There are 10 hidden switches. A switch that is on adds its own fixed numbers to the row, and there is some noise. The rows also spread widely along 13 directions, which tell nothing about the answers.
(in the rows, 128 means zero)
Known rows, each followed by its switches (1 for on, 0 for off):
[105 120  96 156 140 117 124 146 158 130 136 117 116 124 141 192  98 120
  73 137 110 151  84 134 151 140 142 174 131 118  80 117 152 119 110  96
 129 119 126 108 112 146 141]  1 0 0 0 0 1 0 1 1 1
[151  83  93 173 128 132 148  98 122 133 105 120 184 164 134 127 143 152
 102 143 167  83 126 147 183 147 149 131 103 150 136 137 100  98 104 136
 123 106 133 111 104 145 152]  1 0 0 1 1 1 0 1 0 1
[145 174 137  67  93 131 160 119 161 135 151 122 139  83 140 169 119 164
 110 128 164 102 120 156 126 126 145 131 143 125 123 169 115 112 149 111
 119  89 188 128  87 165 106]  1 0 1 1 1 1 1 0 1 0
[146 127 105 120 143 127 131 104 125 125 146 128 127 140 117 156 125 145
 134 107 138 119 146 123 138 126 131 132 118 120 134 105 105 114 122 148
 121 135 134 113 162 102 130]  0 0 0 1 0 0 1 1 1 0
[121 131 124 115 135 102 136 136 107 139 138 138 139 145 103 152  95 138
 154 127 131 100 129  93 121 138 144 114 140  93 140 127 132 156 135 115
  98 129 159 122 126 127 116]  1 0 0 0 1 1 0 0 1 1
[110 128 103  98 152  91 129 140 118 129 155 129 124 105 140 203  73 121
 143 138 110 156 100 126 131 122 140 130 168 122 100 126 127 105 124 104
  83 134 192 129 132 146 136]  1 1 0 1 1 1 0 1 0 0
[122 175 140  88  86 128 162 120 152 137 135 113 118 107  96 184 125 161
  89 140 171 129 109 132 100 149 157 141 124 100 144 141 128 129 145 148
 110  97 158 150  92 181  82]  1 0 1 1 0 0 1 0 1 0
[123 165 131  77 105 143 125 135 125 129 118 125 148 120  90 193 125 201
 117 103 113  92 112 101 163 122 116 146 128 136 112 132 104 170 122 152
 121  84 141 148 107 157  99]  0 1 0 0 0 1 0 1 0 1
[119 161 132 127 103 151 139 130 158 122 120 101  89 101 113 172 135 129
  95 148 132 141 124 134 129 144 126 151 119  67 101 153 134 131  96 153
 100 104 170 137  76 181  98]  0 1 1 1 0 0 0 1 1 1
[123  99  96 118 124 101 180  96  90 107 111 102 149 158  93 131 117 162
 120 113 121 109 120 128 130 146 151 137 100 181 146  79  74 105 119 129
 117 133 102 119 168 128 119]  1 1 1 1 0 0 0 0 1 0
[133 160 125 141 143 152 126 128 131 104 142 121  71  87 140 132 114 136
 103  90  86 120 121 137 155 118  89 153 115 112  61 120 141 126 102 124
 149 117 123  89 116 104 126]  0 1 1 0 0 0 0 0 1 0
[130  98 112 156 175 142  94 140 121 157 145 150 177 153 137 143 104 125
 150 112  95 103 126  96 179 106 114 124 155  98  97 137 114 123  88 100
 124 125 138  97 132 109 166]  1 0 0 0 0 1 0 0 1 0
[126 129 142 112 109 114 155 127  97 123 121 143 145 125 107 115 110 141
 151 155 159 102 130 112 128 149 140  99 135  95 135 153 130 139 115 134
  65 104 153 128  92 176 107]  0 1 0 0 0 1 0 0 0 1
[142 149 131  77 108 114 159 148 135 120 147 160 145  92 112 107  93 150
 123 141 125 112 115 138 115 118 130 117 139 139 101 157 109 148 139 117
 115 105 129  89 105 146 100]  1 1 1 0 0 0 0 1 0 0
[122 150 148 176 129 129 129 136 136 151 146 148 125 138 105 113  84 145
  94 122 167  68 104 101 112 150 155 132 131  87 123 143 161 166 152 121
 154 104 116  95 110 120 112]  1 0 0 1 0 0 1 0 0 0
[123 155 125  72  97 137 131 117 135 120 118  83 115 132 102 179 122 167
 112  89  93 104 115 115 166 142 117 144 109 131  93 132 110 146 131 127
 112 103 148 134 108 132  99]  1 1 1 0 1 1 0 0 1 0
[136 148 140 162 124 162 140 129 103 123 103 122 128 120 146  83 128 132
 132 130 148  68 147 140 146 141 124 111 117  70 137 150 124 123 113 140
 133 103 154 126  77 144 118]  1 0 0 0 0 1 0 1 0 0
[128 137 115 151 120 161 119 117 135 146 101  83 142 163 111 161 145 150
 100 100 122  73 137 120 141 142 151 152 107 111 160 106 109 152 128 160
 187 117 143 148 127 109 109]  1 0 0 0 1 1 0 1 0 0
[127 110 122 160 132 117 141 108 160 132 152 126  80 106 142 199  99  80
  99 182 168 197 108 144 149 172 152 137 139  41  96 161 171  68  82 109
  25 121 178 112  80 192 145]  1 0 0 1 1 1 1 0 1 1
[ 96  76  83 142 115  99 132 145 151 122 106 112 156 188  90 150 111 123
  97 138  81 120 108 109 145 141 145 153 103 141  83 112 128 183 106 132
 125 134 121  93 123 116 121]  0 1 1 0 0 1 0 1 1 1
[110  96  97 123 132 122 143 140  94 151 103 142 231 144 111 184 135 158
 144 143 100 106 111 113 158  89 140 144 165 147 149 113  59 128  68 119
 120 103 151 153 120 186 139]  1 0 0 0 0 1 0 0 0 1
[149 145 119  75 122 129 143 111 120 131 131 107 167 119 140 174 127 186
 130 107 148  95 124 144 154 124 135 133 137 163 139 133  89  88 138 126
 128  97 168 151 126 146 129]  1 1 0 1 0 1 0 0 1 0
[ 80 113 122 119  97 106 162 133 102 115 109 135 163 175  57  97  90 144
 136 131  96  59 120  89 131 135 150 123 120 113 115 123  98 202 110 112
  84 117 129  99 116 146  88]  0 1 1 0 1 1 1 1 1 0
[132 112 125 147 145 128 101 117 149 156 150 125 141 178 114 173  96 131
 132 138 184  99 127  91 142 166 158 114 130  64 143 142 161 125 143 137
  99 126 159 119 130 124 135]  1 0 0 0 0 1 1 1 1 1
[ 88 110 102 122 158 121 113 138 103 132 129 120 160 139 139 191  96 138
 154 123 112 106 100 112 152 112 129 127 157 117 105 115 118 111 105 130
 101 123 194 149 130 151 137]  0 1 1 0 0 1 1 1 0 0
[129 142 124 121 109 131 142 128 150 137 114 102 125 135 113 142 122 110
 123 131 117 100 153 135  90 127 168 146 143  97 149 123 120 154 124 133
 160 130 174 128 122 111 100]  1 1 0 0 1 1 1 0 0 0
[100 151 131 148 135 122 139 150 135 119 144 130  87  96 132 128  81 106
 100 140 112 130 108 131 112 136 139 144 147  77  96 130 154 134 111  96
 119 124 145 101 112 146 116]  0 1 0 0 0 1 0 1 1 0
[171 136 126  99 147 123 115 109 142 153 157 121 140 133 136 164 123 129
 160 121 180 120 162 124 111 140 151 105 150 112 171 134 135  96 151 160
 141 138 181 139 160 100 128]  0 1 0 0 0 1 0 0 0 0
[148 109 125 140 156 125 111 106 146 145 160 140 143 138 144 134  98 139
 128 125 183  97 110 120 149 148 141 109 134 131 113 150 156  89 145 132
 122 119 149  97 136 118 145]  0 1 1 0 0 0 1 0 0 0
[116 125 128 126 116 113 166 116  98 105 118 121 114 128 122 132 113 130
 133 160 168 128 133 139 120 164 140  95 110  86 141 132 142  98 118 161
  66 122 177 143  97 178 107]  0 1 1 0 0 1 0 1 1 0

New rows. What belongs after each?
[110 133 115 137 129 110 152 131 123 138 135 134 153 129 120 131 103 133
 113 134 138  94 115 125 117 131 158 132 146 119 146 122 120 134 124 106
 131 122 146 116 130 149 120]  0 0 0 0 1 1 0 1 1 0
[108 134 111 139 154 126 120 124 101 129 125  81 116 144 155 125 113 130
 147  85 122  77 127 117 126 141 139 134 133 119 134  97 137 114 143 102
 157 133 150 130 154  88 134]  0 0 0 0 0 1 0 0 1 0
[109 104  92 130 135  72 166 120 103 104 134 143 134 153  94 141  84 160
  96 110 109 114 100 125 137 141 152 144 107 189 113  80 117 143 134 114
 123 135 100  88 164 109 123]  0 1 0 0 1 1 0 1 1 0
[133 115 120 138 135 106 128 148 109 142 127 159 144 155 101 171 117 125
 149 148 140 133 144 102 117 140 137 105 131  73 143 128 146 163 116 177
 100 132 171 135 108 129 116]  1 0 0 0 0 1 0 0 0 1
[102 127 119 118 140 150  92 112 140 134 128  66  94 145 123 164 111 103
 148 108  93 127 132  97 151 149 128 147 138  65 107 114 121 114 101 108
  97 139 146 135 153 121 129]  0 1 0 0 0 1 0 1 1 0
[129 146 119 150 160 127 136 125 100 109 145 145 102 119 125 138  96 170
 110  95 131  97 114 116 142 131 110 126 110 133 107 103 142 121 132 150
 150 123 128 105 141 108 124]  0 1 1 0 0 0 0 1 1 0
[130 146 120 103  85 124 176 122 112 111  88  94 123 127 123  93 149 136
 128 126 121  96 148 153 118 139 146 124 104 123 142 125 107 132 132 129
 117 117 149 130  93 134  95]  1 0 0 0 1 0 0 0 1 0
[145 154 120  84  84  95 169 131 149 116 133 143 132 104 144 147 119 176
  86 135 177 114  95 169 141 143 152 120 107 167 106 158 161 120 182 128
 108  87 163 116  67 152 109]  1 0 0 0 1 0 1 0 1 0
[120 201 140 101 107 141 119 138 133 118 113  86  54 103 121 182 127 161
 106  83 117 118 125 125 116 146 118 150 108 105 107 110 165 155 161 168
 156 111 158 158 112 108  86]  0 1 0 0 0 0 0 0 0 0
[133 101  93 175 134 112 159 152 135 144 122 165 198 131 110 155 129 127
  93 156 107 120 127 139 117  98 153 161 148 143 138 111  89 160  80 135
 178 120 133 106 115 139 137]  1 0 0 1 0 1 0 0 0 1
[187 128 104 121 131 134 130 127 180 149 155 164 161 121  96 149 149 118
 106 121 102 137 175 129 122  96 128 161 144 133 132 118  88 171  91 150
 191 138 100  77 160  79 129]  0 0 0 0 0 1 0 0 0 1
[159 104  92 147 114 101 144 117 163 125 126 121 138 179 112 131 130 155
  71 110 144 104 136 144 140 155 151 144  76 182 105 121 148 157 159 166
 178 127 109  84 132  63 123]  0 1 0 1 0 1 0 0 1 0
[133 108 104 147  79 119 147 117 174 117 101  99 110 182  95 118 137 116
  81 143 135 113 136 134 143 170 160 145  68 103 102 139 153 172 139 147
 113 117 121  90  82 108 103]  1 0 0 0 1 0 1 1 1 1
[146 112 113 118 109 125 159 128 122 125 107 137 149 147  88 110 139 117
 142 154 123 126 165 123 120 132 140 116 117  93 148 125  91 154  96 159
 102 131 121 111 117 133 105]  1 0 0 0 0 0 0 1 0 1
[119 136 114 108 115 112 114 148 123 127 120 127 113 163 101 204 119 148
 126 116 104 139 127 105 162 148 113 113  97  87  89 133 160 174 140 179
  85 124 182 139  82 119 113]  1 0 0 0 1 1 0 1 1 0
[131 131 115 117 116 135 128 108 116 127 107  72 115 157 120 137 132 153
 130  94 136  97 126 117 150 166 124 124  92 129 116 120 123 125 153 145
 121 118 130 133 124 106 117]  1 0 1 1 0 0 0 0 0 0
[112  95  99 159 144  85 152 135  91 129 109 124 147 158 143 177 116 150
 126 150 179 125 102 130 132 159 151 113 110 127 140 118 159  92 137 154
  86 120 183 153  98 158 138]  1 0 0 1 0 0 0 0 1 1
[140 125 116 144 120 119 176 114 108 118 109 126 151 126 126 140 129 145
 124 136 147  82 147 151 115 124 158 135 127 128 161 117 105 121 108 144
 140 115 179 129 108 142 115]  1 1 0 1 1 1 1 0 0 1
[152 154 139 134 156 140 132 116 107 128 161 172 125  88 123 150  94 171
 121 100 138  92 121 115 163 118 107 124 146 125 106 144 119 121 105 132
 120 103 141  99 123 136 135]  0 1 0 1 1 1 0 0 0 0
[130 150 120 114 130 131 135 124 141 137 140 114 116 113 125 155 126 121
 138 119 133 123 140 126 101 125 137 135 142 100 133 122 120 127 126 142
 137 131 166 129 138 119 113]  0 0 1 1 0 0 1 0 0 0
[ 97  99  95 142 128  97 143 133  71  99 100 112 123 181 102 134 120 138
 147 104  86 111 132 103 145 148 110 111  84 124 102  84 131 164 120 160
 101 144 135 122 125  94 120]  0 0 1 0 0 1 0 0 1 0
[ 88 181 139 154 148 167  98 136  86 129 120 117  88 111 118 203 112 176
 113  77 109  97 102  92 175 131  94 146 125  72 104 106 140 142 105 157
 127  97 151 164 110 150 121]  0 0 0 0 0 1 0 1 0 0
[ 98 117 123  97 101 101 166 126  97 126 109 101 151 136 110 117 108 114
 151 154 136 122 115 122 109 156 160 109 141 108 145 127 102 122 120  99
  69 123 148 140 115 174 103]  1 0 1 0 0 1 0 0 0 0
[118 150 113 101 140  90 159 137  90 120 143 142 145 105 140 183  90 186
 119 109 137  92  95 136 121 123 140 122 140 172 131 113 134 114 158 124
 141 113 185 138 124 141 118]  1 1 1 0 1 1 0 0 1 0
[ 83 103 107 172 161 123 112 120  96 138 123 116 135 170 107 173  95 117
 142 120 114 104 114  89 149 136 147 134 141  83 131  95 127 132  93 132
 100 140 159 137 147 134 136]  0 0 0 0 1 1 1 1 0 0
[154 115 111 138 157 143 126 129 110 132 133 142 146 122 145 122 133 108
 167 143 131 127 163 131 137 115 114  93 137  79 132 136 107  96  93 161
 111 137 170 115 117 126 137]  1 0 1 0 0 0 0 1 0 0
[104 142 123 127 127 122 164 139  90 115 113 113 132 123 128 141 109 142
 135 127 121  95 123 131 107 130 139 123 132 109 140 113 118 123 120 129
 129 120 176 145 110 153 107]  1 1 1 0 0 1 0 0 1 0
[125 106  91  82 132 116 103 143 191 170 152 106 211 153 155 182 112 133
 129 136 131 106  97 128 139 108 165 140 167 156 106 160 106 115 153  88
 142 116 182 118 130 128 146]  1 0 1 1 0 0 1 1 1 0
[100 111 101 148 167 124 107 130 117 117 137  82  89 114 210 180  92  83
 150 139 140 147  99 151 150 150 128 115 140  72  81 130 176  44 126 105
  75 133 220 140  95 144 156]  1 0 1 0 0 1 1 1 0 0
[121  93  95 120 148 118 106 116 136 138 133  92 137 162 117 161 104 106
 143 123  91 144 122 111 147 134 138 140 138 120 102 110 100 111 106 115
 104 145 130 111 167 106 141]  1 1 0 1 0 0 0 1 0 0
[108 128 116 159 165 112 122 140  86 130 127 128 126 145 138 135  80 157
 133 106 135  77 101 110 130 141 136 118 128 131 123 104 150 124 154 134
 145 125 146 126 140 108 129]  1 1 0 0 0 0 0 1 0 0
[122 143 131 107 119 128 129 135 132 116 124  80  96 126 158  85  96  96
 159 133 124 102 143 139 116 152 143 109 135  69 106 153 148 113 145  85
  99 130 175 108 107 116 113]  1 1 0 0 0 1 0 1 1 0
[114 116  89 110 105  93 177 137 123 104 106 113 136 131 135 126 127 132
 108 128  95 126 116 164 116 116 153 150 113 170 105  93 109 127 128 107
 134 125 131 108 119 118 120]  1 0 0 0 0 0 1 0 1 0
[124 105 107 135 121 105 134 120 157 149 139 120 139 163  90 172 106 118
 101 134 129 128 114 103 132 157 157 142 122 109 122 127 133 155 120 119
 116 130 125 102 126 125 121]  1 0 1 0 1 1 0 0 1 1
[161 157 131 118 127 124 179  89 131 112 169 150  83  62 120  98 113 109
 118 138 160 152 146 148 111 144 135 121 139 101 141 129 114  78 102 104
  90 132 111  82 142 153 116]  0 0 1 0 1 0 0 0 1 0
[ 97 152 134 122 113 170 123 100 126 135 108  76 126 130 101 173 117 172
 100 105 119  87  88 104 181 145 133 155 121 104 116 132 102 107 100 112
 103  88 134 155 108 189 108]  1 1 1 0 1 0 0 1 1 0
[154 140 114  90 129 130 126 118 160 132 149 125 137 108 143 200 123 171
  97 116 142 144 101 145 168 132 119 140 121 158  92 143 130  85 133 142
 125 100 154 127 108 148 133]  1 1 1 0 0 0 0 0 1 0
[174 181 145 113 136 143 142 132 136 122 167 196 120  94  99 155 116 175
 113 101 140  96 156 125 122 100 104 122 127 105 120 135 130 166 120 184
 167 110 155  94 113 108 102]  0 1 1 0 0 1 1 0 1 0
[100 105 116 116 111 101 141 120 136 118 114  67  93 167 121  98  91  63
 159 139  96 117 147 120 102 162 171 124 130  68 113 124 142 138 131  80
  79 156 163 100 128  99 109]  1 1 0 0 1 1 1 0 1 0
[141 120 116 152 119 146 136 107 157 125 128 127 117 135 124 193 133 148
  74 149 181 134 116 145 173 161 136 138  93  93 109 144 151  94 109 166
 102  99 152 127  75 171 126]  1 0 1 0 0 1 1 1 1 1
[119 131 113 131 135 132 138 121 127 125 128 117 137 120 125 159 119 130
 122 134 114 128 130 135 135 120 135 145 142 107 125 123  97 111  85 126
 115 124 159 131 127 158 127]  0 1 0 1 0 1 0 1 1 0
[151 149 119 106 142 135 144 108 106 116 139 130 127 102 138 184 117 199
 120 110 157 111 113 135 173 134 115 129 116 144 118 127 110  77 127 141
 102  95 149 136 120 159 133]  1 1 0 1 0 0 0 1 1 1
[119 117 107 164 138 132 153 107  93 106 113  92 102 156 117 101 117 116
 133 112 113  96 151 124 125 154 131 126  94  90 129  93 108 125 112 133
 129 147 127 108 140  95 120]  1 0 1 1 0 1 0 1 1 0
[147  83  86 101 107 121 156 106 124 112  92 107 167 149 117 145 160 140
 144 150 116 140 155 149 165 125 128 131 105 154 119 123  71 110  80 161
  82 121 145 130 120 147 130]  0 1 0 1 0 0 0 1 0 1
[115 117 111 160 124 141 150 124 129 117 104 124 135 132 117 140 123 128
  97 146 118 113 118 144 138 124 141 146 115 113 113 117 112 120  86 150
 131 112 143 120 100 156 117]  1 1 1 0 0 0 1 1 0 0
[ 97 110 102 150 114  80 181 167 144 136 134 155 173 111 119 114  79 106
  88 185 125 119  86 144  80 124 176 147 160 138 118 135 114 160 121  73
 133 116 128  85 102 171 114]  1 0 1 1 0 1 0 1 0 1
[140 122 119 112 124 126 144 117 114 125 126 142 165 138 102 122 118 153
 140 115 121  82 144 123 133 111 139 128 135 139 128 122  86 148 108 134
 132 116 137 109 135 115 120]  0 1 0 1 0 1 1 0 0 0
[138  92 113 150 154 124 116 113 115 117 134 137 125 171 139 158 102 133
 140 132 156 122 133 126 176 157 125  95 101  89 101 135 161  92 121 164
  73 129 174 112 108 120 148]  1 1 0 0 0 1 1 1 1 0
[141 131 108 153 162 116 151 110 112 138 158 148 137 103 130 154 113 134
 125 129 162 121 126 131 111 125 143 125 146 128 158 110 111  93 116 148
 142 137 155 115 157 135 132]  0 0 1 1 1 0 0 1 0 0
[115 144 119 133 137 147 139 117 131 120 135 125 126 107 106 163 112 144
 102 116 108 108 123 127 131 110 135 163 140 118 121 101  94 131  87 129
 152 117 129 120 144 145 111]  0 1 1 0 0 1 1 1 0 0
[147 184 139  49 105 136 127  99 137 136 146  85 103 112 117 174 118 174
 132  80 147 101 127 112 147 155 133 131 128 120 134 134 118 112 168 107
 107 105 143 142 139 126 103]  1 0 0 0 1 1 0 0 1 0
[112 111  99  93  94 106 159 156 126 112  89 112 167 141 128 131 136 132
 135 146  81 123 124 149 130 112 132 123 115 146  95 138 108 149 115 140
 112 115 176 129  78 144 108]  1 1 1 0 0 0 0 0 1 0
[153 130 111 140 135 129 144 114 110 134 122 127 151 141 129 132 133 159
 116 120 173  94 138 139 127 138 146 121 112 140 171 108 115 109 143 167
 166 120 134 133 140 116 122]  1 0 0 0 0 0 0 1 0 0
